The groups are shells around one centre, one inside the other: the same stretched ball of 7 dimensions in 7 sizes.
In the rows, zero is written as 128.
Known rows, each followed by its group:
[ 93  90 163 220 109  43 153 123  94 133 121 134 114 130 139 159 116  98] -> k132
[130 113 126 169 161  38 173 112 109 167 131 134 117 151 120 165 107 120] -> k835
[ 77  88 129 186 103  54 172 148 148 143 121 116 127 103 129 126 119 102] -> k717
[106  98 131 185 138  46 163 120 119 159 122 128 126 116 133 143 123 117] -> k850
[108 122 146 151 133  76 166 123 164 164 124 128 124 125 162 143 124 111] -> k630
[117 115 132 169 134  64 155 130 159 137 111 140 139 131 148 153 123 106] -> k105
[115  95 134 207 128  43 147 126 114 120 108 142 139 123 125 155 122 107] -> k132
[158 137 124 135 158  51 174 121 158 143 127 139 122 153 118 162 108 112] -> k630
[ 84 112 144 158 101  89 163 147 190 135 114 123 138 109 162 127 125  99] -> k850
[107  96 134 189 114  49 162 136 134 124 117 128 130 107 119 135 121 105] -> k630
[ 94 102 159 194 115  65 152 124 126 139 118 132 125 125 155 150 121 104] -> k105
[151 126 105 137 174  47 175 116 147 163 126 135 132 135 115 150 116 127] -> k850
[ 93 113 134 161 132  81 161 132 164 155 115 129 141 127 161 143 121 113] -> k850
[130 126 125 137 124  66 175 144 184 122 121 128 131 124 118 136 112 104] -> k105
[132 122 119 155 134  57 169 142 160 115 116 137 137 148 109 156 102 105] -> k835
[148 114  93 156 174  28 174 120 134 161 122 137 133 135 102 154 116 125] -> k363
[ 73  94 117 171  89  63 183 172 176 117 119 112 133 118 108 125 101  94] -> k835
[ 85  78 118 207 109  39 167 148 119 123 115 122 135 108 102 133 113 106] -> k835
[164 132 117 142 158  53 160 121 166 128 113 146 140 131 121 152 122 115] -> k717
[101  92 143 212 112  36 159 135 113 123 117 136 119 140 123 163 110  93] -> k132
[ 80 104 120 153  97  84 174 163 198 124 114 114 147  96 132 110 119 103] -> k835
[107  92 107 180 116  33 184 153 131 118 125 118 127 119  76 132 100 107] -> k835
[ 92 119 160 161 111  86 163 133 167 146 122 126 124 129 168 144 118 100] -> k363
[ 98 108 147 175 106  58 176 144 141 126 128 123 113 144 121 151  98  95] -> k132
[130 111 113 159 147  48 163 125 161 154 115 134 136 109 133 138 132 115] -> k363
[180 141 132 143 184  40 159  94 136 163 124 153 119 153 137 176 124 120] -> k835
[147 106 118 188 139  19 163 130 123 116 115 145 124 141  95 166 111 100] -> k835
[147 124 143 157 137  46 167 119 145 137 127 136 113 125 124 149 120 106] -> k363
[ 65  88 130 191 113  62 170 143 135 157 121 118 131 121 141 138 113 109] -> k363
[151 121 104 150 146  42 174 138 155 115 118 136 136 137  88 150 105 111] -> k717
[153 123 127 152 160  31 179 112 127 162 136 133 106 141 111 158 112 115] -> k717
[132 126 114 129 150  63 175 129 185 162 122 128 132 117 136 135 125 116] -> k105
[115 100 132 181 119  35 174 135 132 137 126 126 113 121 111 143 114 101] -> k105
[ 94 104 147 177 103  75 159 142 153 118 115 125 137 108 137 130 119 104] -> k132
[ 94  98 124 176 110  66 165 149 156 119 113 123 144 106 120 126 116 108] -> k630
[127 114 101 141 137  52 184 146 167 132 124 121 136 118  93 128 108 116] -> k717
[135 103 115 192 149  27 161 126 108 125 115 143 132 147  99 168 107 111] -> k835
[112 113 148 181 139  58 158 116 125 155 121 138 123 145 152 164 116 109] -> k630
[160 121  99 149 174  35 165 116 151 155 116 143 138 125 115 151 127 123] -> k363
[173 127 125 158 173  23 164 101 126 158 126 147 113 140 119 168 124 116] -> k630
[110 116 145 163 122  57 177 133 143 144 131 125 111 144 129 153 104 102] -> k363
[111 106 146 182 128  57 155 120 134 146 118 133 128 114 148 144 129 109] -> k850
[113 118 152 171 116  68 162 135 146 119 120 134 125 144 134 157 106  99] -> k717
[ 50  79 140 212  90  68 161 154 134 129 112 120 138 121 142 139 111  98] -> k132
[147 132 122 134 141  53 175 133 183 138 122 135 123 133 123 148 117 104] -> k105
[ 91 106 131 174 124  79 155 137 158 138 109 131 149 121 152 140 121 111] -> k850
[162 131 113 134 148  35 182 131 172 138 127 136 115 140 103 153 112 104] -> k717
[ 84 101 153 185  89  64 168 148 153 121 121 122 118 122 135 139 111  90] -> k850
[ 80 103 145 173 101  69 176 147 150 138 127 116 120 127 133 137 106 100] -> k630
[ 99 111 136 154 106  75 171 146 180 131 120 119 131 103 136 122 121 103] -> k363
[143 107 105 163 153  16 185 126 124 154 132 128 112 130  86 148 109 115] -> k717
[119 116 140 160 132  46 178 125 145 161 133 126 105 137 133 152 113 104] -> k132
[ 71  88 144 206 102  67 150 140 140 134 108 129 139 110 155 139 126 100] -> k717
[ 69  85 142 203  86  57 169 155 132 118 120 118 125 118 120 135 106  94] -> k850
[135 120 108 135 127  45 190 149 177 129 129 121 121 122  90 131 106 105] -> k363
[172 124 117 160 168  30 159 110 133 137 117 149 129 135 110 162 122 116] -> k850
[100 119 149 160 116  86 158 136 170 133 115 131 137 129 158 144 118 104] -> k105
[132 108 142 189 122  34 162 130 123 114 120 139 116 140 109 162 109  96] -> k105
[160 118 124 170 142  23 165 125 141 122 119 145 117 137 103 162 117  99] -> k132
[136 124 111 140 134  62 172 145 181 117 115 132 142 128 109 140 110 109] -> k630
[ 97 102 139 183 109  59 169 143 133 119 122 124 128 130 115 143 103 103] -> k105
[153 127 141 157 130  48 166 129 148 108 122 140 119 140 109 156 108 100] -> k132
[144 110  99 160 143  25 184 140 139 124 125 130 124 136  73 148 100 110] -> k630

New rows. What belongs after each?
[137 115 105 147 150  45 171 128 169 153 118 131 134 108 121 134 129 116] -> k363
[157 113 108 173 154  22 165 126 127 121 116 145 130 144  90 165 110 110] -> k363
[137 113 140 179 132  49 153 122 134 120 114 142 130 124 126 153 122 106] -> k850
[101  98 142 193 104  43 171 143 125 118 124 126 115 135 109 150 102  95] -> k105
[104 117 145 158 129  79 157 124 169 158 117 131 134 114 169 138 132 110] -> k630
[142 132 130 143 156  61 167 119 155 150 123 139 128 148 136 160 113 115] -> k850
[156 133 106 117 158  50 183 126 186 159 128 128 125 117 115 133 123 117] -> k132
[106 103 136 186 124  66 148 131 144 125 107 137 147 114 143 143 126 109] -> k717
[141 133 143 138 147  67 164 114 168 157 124 136 123 122 153 145 129 113] -> k132
[ 77 100 149 181 110  76 161 134 148 152 119 123 130 113 161 135 123 106] -> k105
[128 106 111 176 167  38 164 114 114 163 120 138 135 138 121 159 116 125] -> k132
[142 108 100 168 155  26 171 129 135 140 119 137 131 133  97 154 114 114] -> k850
[169 130 102 134 152  34 179 134 173 126 121 138 126 134  92 150 112 107] -> k717
[128 106 148 191 109  35 165 136 124 104 122 135 111 135 104 156 107  91] -> k132
[180 125 106 153 169  23 167 116 138 130 119 147 128 137  92 160 117 116] -> k630
[ 93  99 139 188 130  54 167 125 116 157 125 126 123 132 137 150 113 113] -> k850
[ 96  98 154 198  86  59 157 149 144  96 113 130 127 117 125 141 114  88] -> k835
[150 110  99 168 154  28 168 131 132 122 116 139 138 131  85 152 110 116] -> k363
[120 120 164 171 121  62 159 120 144 141 124 135 112 132 154 155 122  99] -> k132
[ 91  94 122 182 119  62 164 143 142 131 114 123 144 108 122 129 117 113] -> k630
[129 126 124 134 130  56 189 142 168 137 133 121 115 139 105 142 100 106] -> k835
[118 109 124 166 141  47 167 124 152 164 120 132 125 119 142 145 128 110] -> k630
[104  97 128 189 138  34 174 125 111 163 129 128 114 140 122 158 109 110] -> k132
[ 94  84 156 228 104  32 155 130  89 122 120 133 113 132 122 160 111  94] -> k835
[129 113  98 142 146  38 189 138 164 156 128 122 123 122 100 135 112 114] -> k630
[ 72 102 128 166  89  79 174 167 189 119 114 118 138 122 133 129 108  92] -> k132
[164 118 144 184 148  21 160 109 101 124 125 148 107 150 104 175 110 104] -> k132
[103 101 151 202 110  63 145 133 129 107 107 139 139 123 139 151 120 100] -> k132
[149 115 109 156 163  24 177 116 137 166 128 134 116 129 110 152 121 117] -> k630
[ 68  79 129 210 112  50 168 143 107 141 120 120 132 125 120 143 106 109] -> k835
[147 125 110 129 150  46 185 130 166 151 131 125 121 121 103 134 114 117] -> k717
[138 105 127 189 155  26 159 111 108 153 120 143 121 136 123 165 122 113] -> k850
[155 129  97 127 158  43 189 136 162 136 129 129 128 144  84 147  99 118] -> k835
[178 138 112 135 171  43 164 116 164 137 117 149 133 141 116 161 120 115] -> k717
[143 122 140 165 127  46 162 129 154 119 119 141 119 134 123 156 117  97] -> k850
[103 116 131 156 126  64 177 140 160 147 125 125 124 144 133 150 105 104] -> k717
[120 108 119 171 155  44 164 117 137 171 119 135 130 128 140 153 125 117] -> k717
[ 96 102 120 169 136  59 168 131 153 165 118 125 135 115 144 137 125 114] -> k850
[135 120 143 170 128  43 165 128 148 130 121 140 113 146 128 165 113  94] -> k363
[143 124  95 129 164  56 176 128 171 154 120 129 144 115 113 132 121 128] -> k132
[ 53  79 138 205 100  64 167 146 123 146 120 114 132 112 137 131 112 107] -> k132
[101 106 130 164 138  58 174 124 136 171 130 120 123 115 137 135 119 120] -> k835
[145 113 136 172 139  22 175 118 122 145 132 134 100 134 108 157 114 103] -> k132
[160 133 129 138 165  44 172 108 149 164 130 138 114 137 130 157 121 116] -> k850
[102 125 160 158 112  87 159 134 173 133 117 133 128 137 165 151 117  98] -> k132
[104 105 124 172 131  49 177 137 136 148 126 125 122 142 118 152 104 108] -> k850
[118 116 104 138 131  61 180 148 187 138 119 122 139 112 114 125 116 111] -> k105
[ 79  94 153 204 118  65 149 124 122 151 114 132 131 120 164 149 126 107] -> k717
[141 129 121 140 162  64 159 115 172 162 115 141 140 123 153 147 133 120] -> k717
[157 123 115 155 145  29 174 132 157 128 121 141 118 145 101 162 111 100] -> k132
[ 37  84 148 199  86  87 161 153 151 142 114 114 140 111 163 128 117 101] -> k132
[ 93 108 142 167  95  68 174 154 169 118 121 122 124 127 127 137 107  92] -> k105
[ 92  90 146 212 123  44 153 123 107 149 117 135 123 131 146 159 121 104] -> k363
[157 121 112 146 140  35 174 133 166 125 121 134 125 116  97 139 120 107] -> k132
[112 100 121 173 137  42 173 128 129 155 126 123 124 111 116 134 119 117] -> k717
[ 91 104 136 174 122  54 178 136 139 158 129 122 115 139 134 150 107 104] -> k132
[202 145 106 122 198  30 172  98 145 159 128 148 123 144 105 164 120 129] -> k835
[ 85  91 115 180 120  59 173 147 136 137 119 117 142 112 111 128 109 116] -> k132
[161 125 100 132 151  25 195 136 156 137 135 126 112 137  73 144 101 111] -> k835
[158 125 143 170 162  32 164 102 106 151 130 145 108 157 122 177 111 113] -> k132
